There are 5 ways to turn a row about zero (a turn may also mirror it). The second row of each pair is the first, turned, with some noise. The first 45 pairs use one turn. New pairs use 3 turns, one after the other, and a turn may come again.
Known pairs, each followed by its turns in order:
[ 10  19 -28 -12 -12  49 -43  18]
[-13  45 -20 -21 -32   4 -49  -7] | J

[ 55 -51  23 -16   2 -55 -57  15]
[-52  -7  12  -9  14 -30 -21 -99] | C

[ 20  18  19 -49   4 -39  51 -17]
[-20 -58 -35 -10  15  35  33  22] | H

[-53  18  30   0 -22  32  10  18]
[-35  51 -15  18  13  12  10 -34] | F

[ 10  22 -15  45 -43  27 -52  54]
[-43  16 -61 -13 -56  29 -30   2] | J

[ 26  44 -51  47   8 -33  52  -4]
[-22  27  12 -49   3  71  -4  48] | H

[-28  35  40  23 -35  45  21   1]
[ 12 -26  -5  85  31   2  10  -4] | W

[ -3  36 -20 -39  27  26  -8  29]
[  6  32  16 -48 -16 -23 -28  20] | J

[  9 -10  26 -35 -19 -56 -20  41]
[-11  10  15 -10 -41  14 -58 -37] | W

[-15   5 -12  51  57 -40 -41  41]
[-50  59  -4  -2 -44  37   1  38] | W

[-32  19 -37  27  21  53   8   3]
[ -7  17  40 -39 -29  51 -20 -18] | J

[-40 -46   6 -53  46  55  -5  29]
[ 48  -4 -57   6 -48 -57 -26  36] | W

[-48 -42 -39 -27  18 -53  53 -30]
[-37  -4 -49   2  -9  68  19 -59] | H

[  6  17 -12 -51  12 -57  38  34]
[  3 -34  45  56  16  -4 -43 -10] | F

[  5  -6  40   8 -27  21  41 -49]
[ 15 -28 -41  19  42   0  26 -39] | W

[-37  12 -41  48 -11 -30 -19 -26]
[ 6 12 27 -6  5 63 32 33] | W

[ 28   2 -34  32  45 -17  14  29]
[-53  50  -5 -23  12  -8  -6  30] | W

[ 19 -17 -53   6 -30   5  39  32]
[13 35 12 29  8 65 12 13] | H

[ 56 -42 -51  53  -3  24  -1  37]
[ 42  36  63  21  -9  51 -44  14] | H

[  6   3  31 -42 -44  10 -22  15]
[-34  37 -27  21  -1 -42  -6  17] | J

[ 21 -53  47 -33   7 -20   1  47]
[ 61  10 -23  54  13 -34 -19   2] | F

[ 20  -3 -19  56 -55 -44 -14 -56]
[-35 -74 -29 -30 -14 -26  49  24] | F

[ 51 -21 -26  -1 -14 -33 -34  15]
[ 32 -21 -49  22 -16 -18 -27   0] | J

[ 33  25 -43  11  27  23  32 -43]
[  6   2 -26 -29  39  41 -52  28] | H

[-34 -13  -1 -14 -14  57 -34  14]
[  0  66   7 -19   7 -16  23 -15] | F

[  5  10  31 -14 -15  52 -37  24]
[-49  46 -23 -14   6  -6 -26   5] | J

[-15 -12 -21 -26  42  54  27  37]
[ 45   4   9  -4  60  19  18 -43] | H

[ 18   1   0 -50  -3  55 -46 -55]
[ 32 -53  22 -15 -31 -51  45 -13] | W

[  0 -19  20 -43 -39 -17 -32  -2]
[  2  10  -2  13  25 -68  10   1] | F

[  1  42  49 -20  21  18  50  13]
[  3 -24 -32 -23 -50  38 -34  34] | C

[ -9 -11   8  16 -28 -25  45  43]
[-52   2 -20 -23 -12 -22  16  36] | C

[ 24 -50 -12 -56   3 -11 -53 -53]
[ 29   1  -5  32  27 -67 -40 -59] | J

[ -1   8 -38 -10  40  28 -47 -32]
[-19  14   1  -5  48 -21 -62 -23] | H

[-35  51  24  36 -38   5  -3 -28]
[-15  12  11  17  32  49 -14  61] | C

[-21 -20 -20 -57  16 -27  25  11]
[ 22 -23  -5 -36  -5 -59 -14   2] | C

[ 27 -51  57  25  22 -15  33  17]
[ 48 -15 -66  32  -9   8 -19   1] | F

[-51  11  -4 -22  23 -44 -15  39]
[-13  15  43  61 -33  -8   0 -14] | F

[  4 -21 -22   8 -51  48 -26 -54]
[ 18  42 -50  50  -1 -24 -49  12] | H

[ 35 -39 -30  -5  46  36  54  -4]
[ 65 -21   1 -39   8  41 -33 -31] | F

[-13 -39 -26  45 -19 -33  34  26]
[-48  11  10 -20  -1 -35  53  25] | C

[-37  56  -7  27   0   3  32   4]
[  5 -15 -22  -9  15  29  15  58] | C

[-33 -38  49 -40  28   1 -35 -37]
[ 40  -9 -42  -9 -69   0  20 -38] | W

[-31 -50 -12 -48 -21  10  -5  56]
[  6  46 -37 -16  -1 -73 -13 -13] | C

[  6 -38 -18  51   1 -44  13 -36]
[ 29 -63   2  35   1  26  21 -31] | J

[ 32  24  -4 -14  58 -47  14  56]
[ -5 -69 -47 -46 -10  -7  20 -38] | C

New pairs. What belongs after each?
[ 21  51 -43 -33  -3  53  47  47]
[-50  45  26  10  61   1  60  13] | J J H

[-18  11  -3 -43 -39 -52  29 -30]
[ 11 -11 -11 -36 -10  24 -76  -6] | F C C

[ 25  10  33 -12 -49   8  47   1]
[37 29 -5 28 56 -7 10 27] | F C J

[ 12  17 -27 -51  38  43  51  -6]
[ 29 -56   6 -30 -22  -7  39  55] | J C W

[ 34  28 -50  -7  -5 -19 -30  25]
[ 20 -52  16   3 -18 -31  32  14] | C H W

[ 29   9  34  29  52 -44  27 -20]
[-12 -49 -23  -5  48 -52  23 -16] | J C F

[ 56  13  32 -40 -18 -38 -44  37]
[ 14  41  -9  68  35  43 -23 -32] | W W J

[-40 -42 -32 -38  26 -21  27 -29]
[ -7   7   2 -30   9  61 -22 -66] | J J H

[-46 -12 -24 -26 -24 -18 -26 -46]
[  4  41  37 -33 -48 -35  23  -4] | H H J

[-33 -35  14 -39  25 -37 -47   0]
[-18 -44   2 -43  13  35  24 -52] | W F H

[-53  -4  55  54 -39 -23  51  12]
[ 45  18  56 -78 -39   6   8 -29] | H F C

[-21 -23 -22  35 -55  56  -4  20]
[18 43 24 78 34 -1  0 -5] | H H F

[ 32   4  44  49 -34  40  26 -15]
[ -3  32 -32   1  39 -48  -3  60] | F J F

[ 44 -25  -3 -21  24 -30 -54 -18]
[-34  -4 -20 -24  62   9  -2 -53] | W C C

[ -9   6  53  40  54 -26  13 -53]
[ 74  59  30  -7 -19  -5 -42  -1] | W F C

[ -1  -4  49  32 -41 -49 -57 -35]
[ 21 -26   4  10  82 -48 -18  38] | C C H

[-45 -45 -41  14 -37  40   5  56]
[ 51 -63  53   4  14   1  25  46] | W C C

[ 26 -28  -4 -12  12  38  54 -53]
[ 84 -25  -3  -4 -36 -11 -10  -8] | J J C

[ -3 -13 -48   1  41 -44 -11  18]
[ 26 -40  46 -14 -14  42   1   3] | F F F

[ 24  48 -35  16  45   1  41 -32]
[ 24 -49  13 -39  57  -4  21 -26] | H H J

[ 50 -45 -38 -50  18 -39  54  12]
[ 12  46 -50  55  21 -51  52  14] | W W J

[-10 -39  -6  32  47  16 -25  42]
[ 11   0 -17 -67   8  -6  37  31] | W H H

[ 24  -5  38 -11 -48 -39 -57   9]
[  4  52  -3  45 -10  48   1  45] | C W J

[ 13 -13  11  -9  43  -2  52 -23]
[-16  -5  15  59  17 -20 -18  25] | F W J

[ -5 -23  25 -39 -27  13   4  30]
[ 35 -24 -16 -15   7  14 -43   0] | J J W

[ 49 -18  -6  28  22  15  28  55]
[ 23  10 -35 -15 -51 -31  31  30] | W F H

[ 23  25  33   8  43 -19  54  35]
[ 57  -6  11   1  56 -20  51 -13] | C F J

[  6  -3 -46   9   4  38   4 -44]
[-21   5 -23 -34  26 -39  49  11] | H C W

[ -5 -10   3 -33  30  15  37 -28]
[ -9   6 -12 -39  14   1 -21 -49] | H H J

[-55  18 -54 -42 -26  44  -2  54]
[ 61 -24  18 -11  83 -26  24  30] | C J F

[ -1  47 -37  33  27  -4  35  -6]
[  2  39 -43  -8   6  28  21 -40] | C J C

[ -6 -22 -52   2 -32   4 -46  31]
[-21  40  18  55 -44 -17 -26  -8] | W W H

[  3 -49  39 -48 -41   4  35  41]
[ 63  48   3  37  43 -38 -19 -15] | F W W

[ 37  26  12 -48  20 -20 -21  39]
[ 37   7  16  12  58 -31 -26 -36] | C W F

[-28 -30  25  15  46  -3 -49 -26]
[-29 -10 -42 -22 -47  42 -24   9] | H J H

[ -7  49  42 -27 -29  13 -38  46]
[-33 -14 -35  61   2 -38 -28  22] | C J H

[-35  23  18 -11 -11 -53  22 -51]
[ 19  33  37 -40 -16  43  30 -23] | H H J

[-51 -29  -7 -52  14  27  10 -15]
[-44 -16 -29 -57  16  14  29 -17] | J W F

[-46  13 -45  14  20  -9 -42  -6]
[ -4 -40  41 -45  32 -30   3  -6] | J F C

[-28  37  19  56 -48 -39  41 -37]
[ -9   8  -8  59  60  23  57 -23] | J C F

[ 18 -11 -38  12 -50  36 -23  11]
[ 11  -6 -29 -41 -21 -24 -25  42] | J F C

[-51 -44   2  -3  26 -29  41  46]
[-55 -51   2  51  -7  19 -33 -19] | H C W

[-28 -10 -53  -6   4  49  28  46]
[ 16  42  -1  35 -65 -24  21 -20] | C W W

[-10 -56 -14   6 -40  12   7  -7]
[ 48 -26 -23  -4  11  -4  26  19] | J J W

[ 35  29 -52  -3  -4  23  54 -51]
[ 26  34  86  -3  18  11  30 -20] | W W W

[-35 -43 -45  -4  50  10 -18   3]
[ -4 -60 -23  41 -25   2  11 -41] | J H J

[-35   0 -32  43 -53   5  -8 -14]
[ 38  13 -25  13 -20 -59  -2  17] | C C C

[-30  16 -34 -13  -9  40 -11  21]
[-52  17  -3   2 -28   6 -31   7] | W H C

[ -6 -54 -21 -38 -12  33   5 -36]
[ -7  -5 -62  -1  35  45 -19 -29] | J J H

[ 14   4   0  33 -21   5  15 -42]
[-20 -19 -28 -11  -4 -29 -34  15] | F F F

[-45  31 -21  -2 -52  42 -56  -4]
[  4  58   0  43  17 -52 -58  23] | C H F

[ -6 -14   5  13  36   7 -32 -30]
[  0   4 -38   2  14 -36 -16  34] | J C F

